The rows of a group lie close to one hidden flat surface of 11 dimensions, which may be shifted away from zero. Surfaces can cross.
In the rows, zero is written as 128.
Some rows, each with its group after it:
[145 130 140 161  82 111 110 158 127 130 149  91  61 141] | Nur
[163  97 182  64  99 130 145 171 106 119 193 123 159 146] | Kipu
[165 106 151 154 112 134 108 144 169 110 100 102  76 151] | Kipu
[115 147 130 141  69 117 118 166  79 151 150 107 135 107] | rumar
[136 159 148 107 153 133 170 125  94 178  99 127 133 122] | Nur
[160  68 113 111  86 113 143 160 133 161 138 166 172 141] | Nur
[108 111 151 106 170 168 112 142 106 125 119 100 126 121] | mumom
[120 162 218 110 127 136 104 153 119  96 148 109 102 240] | Kipu
[122 134 142 117 173 139 135 108 117 121  97 139 149 121] | rumar
[119 107 157 125 177 133 103 113 123 135  95 125 112 170] | Kipu
[118 162  95 135 148 120 105 128 113  89 178 157 110 136] | mumom
[ 78 165 123 114 149  87 120 113 129 133 135 137 147 164] | mumom
[142 145  87 138 113 139 123 190 116 130 182 161  97 119] | Nur
[125 102 132 111 105 219 121 102  96 183 113 123 148 169] | Nur
[105  91 161 120 142 168 140 177 175 163 135 142 104 160] | rumar
[173 150 151 110 137 163  95 135  86 172 142 123  88  92] | mumom
[113 140 109 122 165 177 152 145  88 100 137 155 143 127] | Nur
[139  79 114 108 119 188 153 139 161 150 153 139 136 118] | mumom
[ 93  77 160 152 127 180 137 108 102 122  93  81 124 138] | Nur
[ 58 165 162 183 133 102 109 128 113 131  97 144 121 149] | Kipu
[154 139 119 109 118 143 135  84 122 110 116  62 113 172] | Nur
[106 130 134 124 144 142 150 137 125 158 116 142 146  66] | rumar
[156 151 128  99 123 122 150 116 118 137 153  91 113  88] | mumom
[138 162 174 120 106  97 164 129 118 122 101 104 152 110] | mumom
[141 138  87  95 154 102 149 112 113 115 104 121 179  91] | rumar
[ 83 115 134  79 152 123  95  86 109 133 166  99 161 127] | Nur
[102 106 112 149 110 149 181 130  79  97 211 123 108 157] | mumom
[161 121 104 132 168 117 141 161  68  72 179 111  77  98] | mumom
[150 159 150 107 118 153 106 134 142 108 140  93  98 152] | Kipu
[155 122 115 122 108 109  74 137 165 151 135  80  72 141] | mumom
[159 136 164 119 125 135 142 105 157 102  85 102 133 146] | rumar
[100 127 149 123 142 127 124 146 121 105 129  88 125 109] | Kipu
[125 123 212  90  91 149 117 105 141 128 163  73 142 111] | Kipu
[151 111  64 106  83 119 142 159  96 182 155  88 123 111] | Kipu
[122 114 112 142 118 111 131 140 140 144 125 130 127  96] | Nur
[152  61  80 121  92 132 132  61 158 146  91 101 171 126] | Nur
[161 135 163  81 175 106  71 130 115 116  89 100 127 179] | Kipu
[160 161 107 118 126  93 127 120 113 137 130  90 103 104] | rumar
[ 67  76 128 144 120 157 100  71 109 146 157 130 129 209] | Kipu
[100 100 139 135 147 158 130 137 102 151 141 129 118 104] | rumar
[132 154 173  91 147 118 186 183 187 171 130 112  96 124] | rumar
[ 73 122 123 143  68 108  78 134 148 147 131  75 130 114] | mumom
[148 198 125 117 134 136 118 201 188 141  70 111 101 120] | mumom
[169  98 197 102 152 112 107 170 147 111  92 121 119 178] | Kipu
[153 128 170 128  81 165 157 124  95  88  67 115 199 145] | rumar
[ 81 127 108 141 133 100 169 141 146  77 145 125 137 189] | mumom
[122 140 107 148 127 120 189 123 165 115  99 128 126 156] | Nur
[136 156  89  96 125 149 125 148 139 147 138 126 139  99] | Kipu
[138 103 147 152 128  79 107 112 168 102 147 122  79 170] | rumar
[153 103  95 103 111 148 112  54  74 137 185 124 133 175] | Nur
[107 140 135 104 143 129 121 100 122 151 153  92  99 183] | mumom
[138 141  45 139 115 128 131 166  47 135 166 114 113  64] | rumar
[ 73  88 118 160 120 128 170 108 147 131 153 159 135 170] | Nur
[ 92 132  74 143 177 166 108 144 122 101 162 109  81  64] | rumar
[147 139 127 114 111  86 130 123  72 136 105 143 181 158] | rumar
[101 155 157 101 144 123 158 194 116 190  99  84 100 177] | Kipu

New rows, each followed by its group:
[128 113 170 156 147  91 173 158  88  97 149 181 118 183] | rumar
[126 110 147 116  98 118 128 149 110 179 128 130 145 153] | rumar
[140  78 123 117 164 146 136 105  98 123 159 177 150  99] | Kipu
[ 89 153 179 147 111 143 103 152  93 106 153  95  96 144] | rumar
[124 100 150 184 135 218 101 131 120 121 128 134  56 140] | rumar
[181 140 188 104 129  79  86 143 111 124  98 135 143 143] | Kipu
[119 139 158  80 177 148 158 135 152 165 107 104 130 103] | rumar
[122 167  82 129 153  96 123 204 124 128 130 115  88 100] | mumom
[ 66  70 130 139 136 152 123 142 155  98 132 106 138 130] | Kipu
[112 109 105 123 134 162 113 166 141 105 157  84  88 136] | rumar
[ 81 127 139 126 129  89 106 109 129 109 177 160 150 163] | Nur
[ 98 124 133 161 124 128  93 142 147 110 148 139  99 136] | rumar
[162 157  79 122 116 105 123 140  95 122 100 148 159 145] | rumar
[134 117 115 114 174 135 100 116 129 151 114 149 110 169] | rumar
[164 124  94 111  92 143  95 113 128 135 138 131 143 144] | Nur
[137 134 105 153 130 102 106 211 161  84  99 115  93 130] | mumom
[ 86  97 109 122 111 175 155 120 152 164 142 101 127 161] | Nur
[142 184 111  76 125 133 104 223 142 161 163 121 112  99] | Nur
[157 168  98  77 131 158 197 194 135 123  97 105 164 112] | rumar
[134 143 107 130  79 154 159 137 177 152 150 170 151 132] | mumom
[110 100  73 123 126 159  84 168  86 145 148 135 129 172] | rumar
[113 141 153 127 133 115 188 137 129 128 134 140 127 195] | Nur
[164 150 116 114  82 129 150 146 125 188 144 143 135  90] | Kipu
[129 152 117  85 150 163 109 158 139  67 157  86 123 127] | Kipu
[ 79 124 122 121 155 122 109 147 136 136 154 129 123 114] | rumar
[180 102 151  73 161 144 138 161 132 136 132 152 141 138] | Kipu
[133 160 148 166  97 123  85 110 112 107 104 139 123 141] | rumar
[159 138 161 155 145 148 121 134 134 105 122 143  69 174] | Kipu
[ 65 144 144 129 149 125 128  97 140 145 128 109 127 126] | Nur
[154  87  99  92 146  99 142 125 131 160 122 135 149 147] | rumar
[ 76 168 162 139 124 129  89  88 118 163 140 145 123 153] | Nur
[188 131 142 130 142 139 170 140 178 127  98 140  87 152] | rumar
[154 115 168 121 140  84  64 139 125 139  78 100 118 122] | mumom
[105 110 139 120 108 113 147 175 178 127 144 128 137 122] | rumar
[131 138 162 140  81 149 150 164 149 130 157 110  97 133] | Kipu
[ 62 153 146 172 142 166 152 156 132 153 133 141  88 130] | Nur
[201 175 175 138 124 151 184 149  76  78 139  90  60 152] | mumom
[126  67 149 164 119 149 154 147 156 151 146 150  91 106] | rumar
[146 116 129 112 125  90  80 146 134 124  86  91 141 116] | Kipu
[104 125 165 118 146 120  95 118 125 124 108  98 130 147] | Kipu
[178 135 124  70 177 104 152 112 157 139 126 125 120 131] | mumom
[211 170 147 119 139 127 132 107 130 148  98  89  52 171] | rumar
[103 131 135 127 123 126 113 156 136 137 116 163 156 157] | rumar
[100 140  57 115 120 104 106 172 157 122 139 144 161 108] | rumar
[ 90  89 131  94 143 193 156 180 110 163 131 148 175 121] | Nur
[146 158 147  90 226 184 103 130 105  98 126 135  93 151] | mumom
[110  71 139 171 124 142 142 137 172 166  98 184 128 135] | Kipu
[ 95 114 106 149 112 149 143  89 162 148 117  52  89 126] | Nur
[149 100 130 115 171 166  98 121 151  88 137 158 119 161] | mumom
[100  90 131 155  99 122 143 137 187  62 135 122 160  80] | rumar
[163  99 129 103 129 146 121 157 159 136 110  87 101 139] | Kipu
[102 122 131 125 103 143 119 124 132 144 151 148 153 142] | Kipu
[ 91 113  77 119 111 145 110 169  77 121 127 148 203 128] | rumar
[152 192 103 118 156 109 129 130 139  78 153 150 114 117] | mumom
[143 125 142  98  90 151  94 116 136 199 100 135 168 145] | Nur
[154 101 101 126 162 144 117 105 153  60 124  92  92 157] | rumar
[121  92  37 133 138 148 116 168 192 157 141 157 115  73] | rumar
[113  74 149 125  97 134 116 138 147 139 120 132 162 161] | rumar
[109 118 136 126 167 105 119  93  96  78 122 126 154 138] | rumar
[121  98 128 152 112 126 113 120 133 139 115 102 106 129] | Kipu
[158 203 118 120 123 197 148 203 163 136 105 124  91 101] | mumom
[147  98  70 131  93 123  65 119 135 106 161 173 165 115] | Nur
[149 141 139 122 120 149 148 154 137  95 125  92 119  86] | mumom
[128  97 153 132 101 166 173 161 105 107 139  91 133 107] | rumar
[160 132 133 155 133 115 175 148 135 107 125 158 108 118] | rumar
[123  71 123 146 109 119 111 153  81 122 176 123 104 183] | rumar
[123 120 157 145 145  78 150 133 187 120 139 158 104 119] | rumar
[118 155 144 138 111 163 138 101 157 153  73  71 103 158] | Nur
[124 153 122 107 212 167  66 179 160 109  84 164 115 136] | mumom
[114 111 175  93 181 117 135 165 114 135  94  62 108 137] | Kipu
[187 144  89  82 116 121 108 117 103 122 154 124 144 138] | Nur
[ 76  98 103 141 137 142 151 182 134 166 115 134 119 179] | Kipu
[137  62  53  97 177 160 161 160 134 134 159  99 104 102] | rumar
[114 168  85 119 139 169 104 144 118  82 183 106  94 140] | Nur
[134 135 137 119 133 160 136 188 111 124 119 129 133 122] | Nur
[111 114 128 135 135 138 129 168  55 137 178 109  87 141] | rumar
